The groups are shells around one centre, one inside the other: the same stretched ball of 6 dimensions in 7 sizes.
(in the rows, 128 means zero)
Some rows, each with its group after it:
[117  88 183 100 147 149 158  73 128 149  92 138 126 183 102 143 134 134
 135 125 102 128  94  78 139] : k454
[150 110 136 176 146 156 136  87 101 105 110 125  65 185  99 128 135 147
 143 101 113 153  98 108 131] : k295
[134 106 129 118 145 127 139 102 111 137  91 132  97 170 103 150 140 141
 131 134  97 145 114 113 136] : k979
[143  60 143 126 140 130 149 130 125 160  91 102 103 180 114 155 158  96
 108 100  83 152  84  61 103] : k979
[132 119 123 132 148 124 125 109  94 123  94 132  81 171 103 139 145 150
 132 139 102 137 114 137 137] : k454
[137  84 114  85 150 100 119 164 120 169  68  90 105 153 118 175 167 101
  92 136  79 152 111 116 121] : k727
[110  90 204  69 165 146 124 107 133 158  71 100 129 168 111 150 150 117
 110 128 112 120  88 109 148] : k800
[147 146 135 133 166 156 104  87 112  99  87 107  72 155  95 148 124 166
 138 126 131 160 125 170 174] : k727
[131  77 157 119 138 113 113 134 104 150  83 113  90 177 117 115 152 103
 132 120 119 131  83  90 126] : k295
[152  84 121 159 142 130 132 133 105 133  99 103  72 179 111 143 157 114
 116 100  92 155  91  93 107] : k800
[121  64 166 108 138 131 165 106 122 165  94 130 123 189 110 148 155 110
 117 118  80 128  84  56 107] : k10
[126 139 146  79 177 135  92 122 119 129  64  89  98 141 105 170 145 148
 106 148 115 143 126 186 172] : k818
[105 110 179  55 170 124 103 129 120 156  61  98 122 154 112 158 157 126
 102 153 109 117 106 152 156] : k454
[158  98  87 142 130  95 107 144  95 135  85 117  63 161 112 129 142 119
 141 129 113 166 115 114 132] : k295
[153 123 126 148 149 154 135  74 116 109  99 127  78 168  94 146 118 159
 149 116 118 168 119 122 156] : k979
[116 109 165  43 179 131 110 137 139 164  55  76 131 142 112 193 161 121
  80 146  92 137 115 155 154] : k454
[152 119 129 107 144 126 103  97 123 128  74 115  87 148 102 135 111 140
 159 133 144 173 125 129 180] : k295
[174  97  88 170 138 125 119 134 107 121  96  98  54 165 109 145 141 120
 130  99 106 184 109 107 123] : k727
[179 102  81 196 133 128 118 127  95 107 106 108  38 173 106 129 137 128
 143  93 113 184 107 107 121] : k818
[123 121 185  75 178 165 119  88 140 136  71  93 120 153 101 173 135 144
 111 129 116 142 111 146 171] : k454
[154  94 117 169 140 127 120 129  95 122 100 110  59 179 110 126 150 122
 131 104 108 155  94 105 117] : k800
[127  61 146 102 141 110 138 149 116 172  82 104 110 176 120 152 170  91
 101 120  79 134  85  74 102] : k727
[149 126 155 120 161 149  87 101 120 113  75  92  76 152 104 131 121 140
 144 117 152 162 110 150 180] : k10
[132 103 148 121 151 152 159  79 123 135  98 132 109 177  98 161 136 146
 126 121  90 146 108  99 134] : k295
[141 100 149 129 131 121 108  95 105 128  86 135  80 171 106  98 117 130
 172 126 151 148 100  99 162] : k10
[153  69 138 131 138 138 148 113 131 151  92 105  99 175 110 153 141 105
 125  97  97 167  92  62 119] : k979
[158 110 123 125 141 138 128  87 127 127  86 120  88 158  99 146 113 140
 153 119 126 179 121 107 163] : k727
[150 100 132 137 134 111  90 126  99 127  81 113  65 164 112 101 129 118
 159 121 148 156 100 114 154] : k295
[123  62 147  86 144 107 141 150 121 180  77 104 121 172 120 162 171  92
  95 128  73 132  90  78 105] : k727
[114  60 185  67 142 119 142 117 134 182  73 117 138 174 116 144 150  96
 119 130 100 126  85  62 129] : k800
[127 101 177  58 168 129  88 136 136 157  53  73 114 143 115 156 145 109
 108 133 129 144 103 140 168] : k818
[134 116 135 108 164 127 102 138 108 133  76  91  86 156 110 158 157 131
 104 132 104 143 110 155 141] : k979
[147  70 132  86 150 121 131 147 142 172  69  79 114 154 117 180 154  92
  97 114  86 169 102  86 125] : k979
[141  60 130 105 123 110 159 111 128 171  87 134 117 175 111 146 136 103
 138 122  91 158 100  44 120] : k10
[134  73 149 148 132 125 140 114 100 142 101 131  86 192 111 116 150 114
 137 110 104 133  81  69 110] : k818
[152 130 140 137 159 146  92 104 111 106  83  98  65 156 102 131 125 146
 143 117 144 162 112 153 170] : k979
[175 122  75 191 136 125 112 116  89  97 104 119  36 167 101 128 130 148
 151 109 119 182 120 132 137] : k800
[138  98 153 139 152 131 102 131 100 127  87  98  72 173 113 122 153 118
 125 111 123 138  88 122 133] : k818
[142  64 137  73 138 114 142 129 146 181  69 102 128 157 114 171 141  94
 116 123  92 166 105  65 133] : k727
[153  89 147 130 131 133 122  89 123 134  87 125  87 169 105 115 112 122
 167 111 143 167 100  78 158] : k295
[153  61 124 120 140 138 171 118 142 165  93 103 114 174 109 184 150 102
 104  98  65 173  98  51 103] : k454
[129  81 151  48 167 125 128 148 150 181  57  71 136 145 116 203 163  98
  75 130  76 154 109 113 134] : k818
[129  68 177 104 142 148 163  86 138 160  91 124 126 182 106 150 137 114
 129 109  97 143  87  53 128] : k10
[136  69 140 130 136 134 170 104 120 155 101 130 109 188 107 156 151 116
 119 110  74 145  92  57 103] : k800
[127 131 164  77 179 146  93 117 128 132  63  81 103 143 106 168 143 141
 106 137 122 145 117 174 174] : k10
[144  95 144 118 133 106  87 126 105 137  74 114  76 162 114  99 127 113
 161 128 154 151  98 109 161] : k454
[149  85 131 169 140 140 144 113 102 127 108 118  73 189 107 135 151 123
 126  97  94 149  88  84 106] : k10
[131  65 134  61 151 117 159 140 148 190  70  95 142 157 115 204 163  96
  81 129  55 156 108  77 113] : k818
[175 119  70 175 139 131 132 108 104 108 103 120  54 164  99 155 129 149
 140 111  99 190 128 122 134] : k800

New rows. What belongs after each?
[170  91 101 126 142 130 132 119 135 142  83  96  87 154 106 169 129 118
 127 107 102 194 118  94 140] : k295
[125  62 165  49 156 123 141 140 152 191  62  84 145 156 118 188 161  88
  86 125  78 147  96  79 126] : k800
[137 147 140 117 174 150  96 104 110 107  80  97  78 151  99 157 138 161
 120 134 123 149 124 185 170] : k295
[179 122  77 197 134 129 109 112  90  94 105 118  31 168 101 121 124 147
 159 104 128 186 118 128 141] : k295
[115  61 174  57 144 109 134 134 134 188  66 107 138 166 119 153 156  90
 109 135  95 129  89  73 128] : k727
[163 105 103 133 130 116 116 104 115 129  85 125  75 157 104 130 113 133
 164 124 133 182 122 105 160] : k800
[173  81 115 147 129 125 118 119 123 136  87 102  71 164 110 129 123 107
 151  97 129 188 101  77 141] : k818
[127  59 163  75 142 128 160 112 145 181  78 114 140 171 112 168 146  99
 112 121  83 146  94  53 123] : k727
[146 122 128  93 171 138 103 129 130 135  67  76  94 141 106 182 144 133
 102 128 106 168 124 160 159] : k295
[165  93 114 190 130 147 149  89 104 112 115 132  61 188 100 126 129 136
 152  91 108 170  98  76 120] : k10
[154  57 123 135 113 110 151 110 119 159  95 137  96 182 111 123 129 100
 156 109 108 165  93  34 119] : k818
[121  95 175  68 170 132 104 140 130 159  62  76 116 153 115 165 160 109
  93 129 106 134  97 133 146] : k800
[172  61  99 166 114 107 135 132 109 145  98 119  67 179 114 119 135  95
 151  95 110 180  92  47 111] : k818
[145 121 111  93 160 123 112 126 124 139  70  97  96 142 105 178 140 138
 112 141 101 168 132 152 156] : k727
[145  52 122  83 133 108 159 137 144 188  76 105 129 163 116 181 151  87
 106 119  70 169 103  49 111] : k295
[127 114 154  87 152 121 102 108 116 139  70 117 101 155 107 134 130 135
 140 145 132 141 114 136 169] : k979
[145  71 139 134 122 117 138 105 114 149  93 135  92 181 110 115 129 110
 157 113 119 153  92  56 129] : k727
[111 117 179  60 161 131 111  95 125 147  66 119 123 154 105 146 132 141
 132 154 127 128 113 140 175] : k454
[129  98 139  51 152 108 114 127 136 169  57 103 125 142 111 169 137 117
 119 152 108 154 123 122 162] : k454
[153 113 137 156 149 135  91 121  98 110  89  99  55 167 108 114 137 130
 142 108 140 155  98 134 149] : k10
[123  84 155 125 149 130 138 123 105 146  93 117  98 184 111 142 163 119
 110 119  88 124  87  97 111] : k10
[116  76 203  58 150 133 121 102 142 170  64 107 136 164 113 137 133 104
 132 129 130 132  88  83 160] : k818
[167  82 104 171 140 141 148 123 116 130 105 101  71 178 107 160 149 117
 116  87  83 177  98  80 104] : k454
[137 109 105 101 156 120 139 129 118 148  82 109 103 156 106 188 157 136
  97 140  69 155 126 132 127] : k454
[134 124 124 105 172 138 120 129 116 133  79  91  95 153 105 187 160 142
  89 134  81 148 121 162 137] : k818
[123  60 178  59 150 125 137 129 147 185  65  93 140 163 117 166 153  89
 103 122  95 142  89  70 131] : k979
[161  55  90 123 133 106 152 160 128 172  86  92  98 166 118 181 165  86
  95 105  59 178 102  61  90] : k10
[121  62 139  60 149 110 159 146 138 193  72 102 142 164 117 196 172  95
  79 135  51 141 103  77 104] : k454
[131  83 129 132 135 123 159 108 106 147 101 140 100 186 106 146 152 127
 125 124  78 137  99  78 108] : k454
[163  95 124 116 143 130 113 115 133 139  76  95  87 152 108 149 123 117
 140 111 127 184 113 102 157] : k800
[147  50 125  70 133 100 141 148 147 193  65  95 128 155 120 174 148  77
 110 121  85 172 103  53 122] : k818
[117  79 189  79 151 142 145  95 136 163  79 117 133 174 108 151 142 117
 121 125 104 131  91  80 140] : k979
[160  75  78 101 141  94 129 172 127 171  72  83  97 148 118 190 162  94
  92 123  68 183 119  98 111] : k454
[117  63 167  70 154 126 152 134 137 183  75  99 138 171 116 180 169  96
  85 125  67 131  90  77 110] : k727
[163  74  85 132 143 119 152 149 127 157  90  91  91 164 112 191 162 103
  92 104  58 182 110  83  97] : k818
[123  93 197 105 153 164 144  69 133 139  90 124 119 179 101 138 128 134
 138 113 120 135  90  87 152] : k454
[177  65  81 141 120 105 141 136 126 156  88 108  82 163 113 153 134  97
 137 102  95 197 110  55 117] : k818
[181 125  87 186 129 131 105  91  99  93 100 128  38 163  97 110 103 152
 182 108 150 193 123 122 164] : k454
[123  92 174  82 160 154 154  89 142 156  82 112 133 168 103 176 141 130
 110 124  89 142 103  95 141] : k295
[172 101  95 177 139 151 155  92 118 115 110 119  69 175  97 160 129 142
 136  93  91 187 114  90 123] : k454
[172  94  91 194 127 118 113 131  88 112 105 115  38 178 110 112 139 122
 149  97 120 172  98  99 119] : k454
[154  76 117 131 118 106 134 109 114 149  89 136  88 172 109 119 122 113
 163 120 121 167 104  63 137] : k10
[152 111  83 145 144 111 122 139  96 128  92 113  67 163 107 157 154 135
 117 129  86 162 121 134 121] : k10
[119  62 166  62 162 129 149 146 143 187  70  82 141 165 118 195 176  91
  69 122  60 135  90  84 107] : k818
[152  68  89 140 119  95 150 137 105 158  96 133  87 177 113 143 150 106
 132 121  80 162 105  62 101] : k454
[145 123 147 164 160 161 116  96 101 100 101 108  63 176 100 133 140 151
 131 105 121 147  99 140 142] : k454
[132 108 132 105 163 141 145 113 123 142  87 107 108 164 103 186 155 139
  97 129  74 147 116 128 128] : k800
[166 133 105 139 156 137  96 114 114 108  81  94  61 146 101 151 124 146
 138 119 131 183 128 157 167] : k727
[124 119 156  94 157 137 123  91 118 134  80 124 107 162 101 148 133 148
 133 142 116 138 115 135 161] : k979
[117 126 187  88 163 154 118  70 124 127  78 125 112 163  98 138 122 156
 143 140 134 131 110 139 179] : k818
[133  87 178  91 159 149 124 109 139 151  74  90 115 163 110 156 141 112
 115 111 115 149  93  99 148] : k800
[112  95 170  74 159 127 126 121 121 159  73 109 122 165 111 158 157 122
 106 141  95 123 100 119 138] : k979
[160 115 113 185 131 139 129  83  93 100 111 142  53 182  98 110 119 153
 169 109 129 164 108 106 142] : k800
[146  79  96 122 131  87 119 161 100 157  82 112  81 165 118 142 160 103
 119 132  90 153 106  99 112] : k454
[145  42 149  85 133 107 130 151 142 187  68  87 118 164 123 151 151  68
 114 107 101 162  84  46 119] : k454
